The rows of a group lie close to one hidden flat surface of 10 dimensions, which may be shifted away from zero. Surfaces can cross.
In the rows, 128 means zero.
Some rows, each with its group after it:
[191 172  76  78 185 136 168 118  92 132  79 130 145 112 119 117  97] : k_336
[180  98 122 176 119 135 160 108 156 164 152 195  62 125 159 179 149] : k_605
[ 42 102 160  75  85 164 105 146 132 127 138  92 166  72 149  79 104] : k_492
[111 148 143 130 119 137 136 119 124 143 154 120 148 131 113 118  98] : k_492
[ 94  87 105 166 135 191 118 139  97 141 131  66  98  98 129 124 149] : k_336
[ 91 165 138  70 137  88 133  97 130 144 159 120 192 153 101 126  89] : k_605
[141 158  97 117 151 106 106 175 173 149 158  99  96 170 124 118 101] : k_605
[104 123 125  80 102 111 146 130 103  64 114 140  96 129 143 111 106] : k_336
[128 145 146 114 112 115 130 106  85  71 124 115 189  44  68  81 170] : k_492
[103 153 143 119 116 131 121 108 115 105  88 116 133 125 111 112 119] : k_144
[107 114 109 129 128 149 111 136 123 130 114 118 139 119 123 136 157] : k_144
[111 135 121 109 105 112 108 148 173 126 153 141 142 142 137 134 116] : k_144
[ 75 112 112  64  67 113 147 108 181 123 173 145 188 126 114 137 125] : k_336
[102 116 120 110 141 135  90 128 132 120  75 102 115 120 136 125 162] : k_336
[142 170 132 121 162  86 115 108 133 145 137 148 102 153 119 156 123] : k_492
[136 155 188 104 100 116 102 123 196 128 114  81 157 135 151 110 111] : k_144
[152 136  72 108 103 116 139 101 161 109 143 119 101  81  87 148 207] : k_144
[119 120  48 178  91 174 116 147 156 119 218 157  90  87 116 176 167] : k_144
[195 139 157 213 109 128 139  75 151 152 154 155 186 124  95 175 177] : k_336
[120 114 146 123 136  85 151 139 126 150 126 165 116 183 109 111 109] : k_492
[163  78 114 122 155  99 172 143 103 145 137 136 105 147 124 117 141] : k_605
[123  89 127 113 136 122 126 133 130 122  83 133  94 108 135 121 168] : k_144
[187 153 123 180 126 163 127 146 139 153 124 115  91 124 138 118 112] : k_336
[ 63 150 138 161  98 182  93  86 154 145 132  66 137 136 103 152 149] : k_605
[205 115 137 120 118  84 166 138 169 127  79 172 142 157 133 112 137] : k_605
[165 155 102 159 152 170 153 115  77 116  56 154 151 118 112 117 117] : k_144
[104 114  83  77 154  83 107 104 143 106 149 128 144 133 109 180 188] : k_492
[106 160 155  96 125  98 137  88 130 154 144 167 101 115 125 135  87] : k_605
[131 154 112 110 166 203 135 174  99 168  59  60  34 124 173  65  40] : k_336
[143 162 148  96 104 101 133 144 131  62 151 100 169 143 125  97  86] : k_492
[ 73  90 109  93 102 186 133 140 140 193 138 167  83  22 128 107 134] : k_605
[107 158 134 153 181  89  90 106 110 177 150 173  92 136  85 164 151] : k_492
[141 135 149 169  99 133 129 119 117 101 127 137 129 110 106 118 147] : k_605
[133 172 161 144 156 108 134 104 106 133 146 112 103 193 136 140  71] : k_492
[ 85 147 117 132 105 160 120 106 129 123 118 116 120 111 101 129 129] : k_144
[134 164 129 172  99 155 104  94 142 105 120 118 125 101 113 147 158] : k_336
[134  76 122 141 181  84  79 158  87  43 127 114  60 127 167 160 199] : k_492
[114 157 120  86 109 107 146 116 140 124 164 117 202 134  94 118 100] : k_492
[166 168 114 156 136 128 111 142 142 127 106 120 108 123 102 123 145] : k_144
[129 118 229 140 114  89 114 129 151 144 105 113 148 192 150 108 105] : k_336
[135 123 123 131 117 107 119 147 146 115 146 113 155 141 102 111 148] : k_336
[192  82 132 114 142 138 129 191 111  99 127 136  97 101 236 108  96] : k_492
[157 130 123 156 124 120 127 177 167 158 195 135 155 169 140 135  93] : k_336
[107 161 141 105 108 113 128 121 136 120 134 122 169 119  99 101 107] : k_605
[110 134 154 147 148 121 129  90  94 131 134 118 110 136 122 145 127] : k_605
[ 70  98 158 128 127 158 109  79  96 118  96  34 130 112 113 126 177] : k_144
[103 149  94 159  76 194 117 141 154 126 130 163 123 106 141 149 109] : k_144
[100 128 137  55 130 118 201  44 112 205 171 168 170 121 113 145  76] : k_605

New rows. What belongs after each?
[126 163 109 154 197 117 102 154  68 115  85 128 150 162  77 111 136] : k_144
[120 108 212 209  94 119 114 182 140 125 141  88  78 171 137  69 117] : k_336
[ 93 109 111 122 188 124 142 123  61 179 106 154  93 149 105 114 114] : k_144
[171 153 153 133 130 114 121 187  94 119 195 169 194  64 138  77  77] : k_492
[131  76 119 160 124 130 170 108  96 128 157 130 118 129 111 139 165] : k_605
[121 144 104 125 163 130 106 141  97 114 143  95 149 151 140 134 108] : k_336
[107  98 166 118  97 110 134  97 161 146 127 127 174 135 100 128 176] : k_336
[134 153  99  97 143  84  59 194 198 129  88 144 138 142 108 122 169] : k_144
[144 152 158 183 133 116  75 185 134  86 145 129  46 142 174 131 104] : k_492
[135 109 167 154 110 160 130  94 177 213 103  88 173 123 101 116 150] : k_336
[108 133 113 147 111 134 109 162 127 113 127 177  91 131 132 130 116] : k_144
[ 99 196 138 135 139  86  89 133  70  37  81 115 143 158  65  94 137] : k_144
[ 90 132 148 128 109 112 142  78  94 107 154 139 166 112  93 133 143] : k_605
[ 85 103 197 115  88 109 159  78 140 153 106 104 170 150  98  97 135] : k_336
[ 92 163 121 169  93 153 110 153 108  66 156 160 146 142 129 136  85] : k_144
[130 117  79 146 135 112 126 175 125 115 146 207  73 125 121 141 147] : k_144
[ 65 148 179 134  85 110 149  56 105 107 149 118  66 113  94 123 129] : k_605
[149 109 194 184 136 120 127 133 113 135 135 121 120 170 155 131 112] : k_336
[150 168 116 130 113 135 139 127 158 137 132 112 138 122  99 107 114] : k_336
[175 121 107 121 110 134 143 118 146 109  89 139 142  93 135 134 163] : k_144
[115 166 120  94 162 113 135 116  98 137  85 132 202 165  89 112  83] : k_144
[119 131 108 125 134 125 148 114 120 131 168 110 162 155 119 143 109] : k_492
[135  64 149 134 186 114 117 132 101 159 142  63 147 153 148 133 151] : k_144
[120 150 118 115 174 131  81 162 141 183  37 119 121 145 115 105 133] : k_144
[ 98 128 243 128  75 104 114 102 172 142  57 107 112 151 143  97 127] : k_336
[154 171  85 164 135 182 121 129 147 186 120 126 121 115 110 134 120] : k_144
[151 120  92 109 134 159 137 156 197 220 124 123  63 141 163 133 103] : k_605
[140 164 131 117 137 129 120 107 121  97 147  92 143 126 135 144 112] : k_492
[122 130 132 111 155 118 128 126  95 136 130 130 171 123 115 112 115] : k_605
[ 75 146 146 177 103 200 123  56  88 131 134  86 134 116 143 174 122] : k_336
[115 102  94 114 115 145 134 138 125 104  87 169 138 101 126 130 154] : k_144
[135  69 131 150 182 129 139 127  61 141 112 133  74 113 146 125 154] : k_605
[145  89 130 109 148 109 134 121 149 154  99 139 151 124 129 143 174] : k_336
[166 154  84 118 121 145 156 129 132 120 126 136 122  94 103 114 122] : k_336
[115 152 128 150 139 129 102 105 129 123 137 104  87 141 119 162 145] : k_492
[101 130  98 102 210 112 108 146 114 205 148 102 178 172  90 129 116] : k_144
[105 183 177 134 181  91 102 102  46 145 150 147 169  75  83 109 118] : k_492
[148 175 152 172 139 129 108 110  96  89 138 106 110 120 108 131 123] : k_492
[165 205 164 153 118 115 144  81 163 176 162 151  72 159 134 156  62] : k_605
[188 142 143 122 157  85 127 168  87  97 111 203 190 103 119 111 117] : k_605
[124 124 121 113 143 147 109 110 150 162  79 120 139 120 149 141 141] : k_336
[102 143 187 194  57 159 160  84 122 124 184  83 146 132  74  96 109] : k_336
[ 77 118 149 112 130 117 108 145 112 118 110 130 126 151 134 115 122] : k_144
[ 93 141 132 131 104 100 124 139 121  86 164  81 108 148  78  92 132] : k_605
[ 90 182 190 174 118 109  96  62 119  90 137 127  89 132 117 170 131] : k_605
[159 124 115 130 167 110 125 146 120 126 132 136 141 161 151 145 115] : k_336
[145 165 162 118 115 119 143  93  90  67 113  84 150 112 112  97 120] : k_492
[118 135 154 108 117 103 127  95 111 100 104 153 192 111 110 118 132] : k_605
[ 68  75 125 110 128 155 132 101 139 181 173 111 188 157 158 163 121] : k_336
[120 167  97  92  93 144 128 169 177 143 123  83 129 114  85  64 119] : k_336
[177 211  72 162 150 163 116 121 131 156 109 111 172 128  73 138 115] : k_144
[131  95 126 141 137  80 112 173 123  68 123 141  68 155 135 137 168] : k_492
[163 173 141 120 146 105 112 111 144 147 118 152  99 121 126 148 126] : k_492
[ 98  89 149 132 144 107 131 163 138 185 185 158  63 158 174 137  99] : k_144
[112 119 135 110 120 134 113 151 151 135 136 137 196 145 158 134  99] : k_144
[ 42 134 109 124  98  93 136 147  83  72 206 191 108 159 103 143  93] : k_144
[101  84 121  63 160 132 153 159 115 157  95 115 102 153 188 102  76] : k_336
[134 168 149 158 119 137 127  86 147 115  95  90  47 175 147 154 100] : k_492
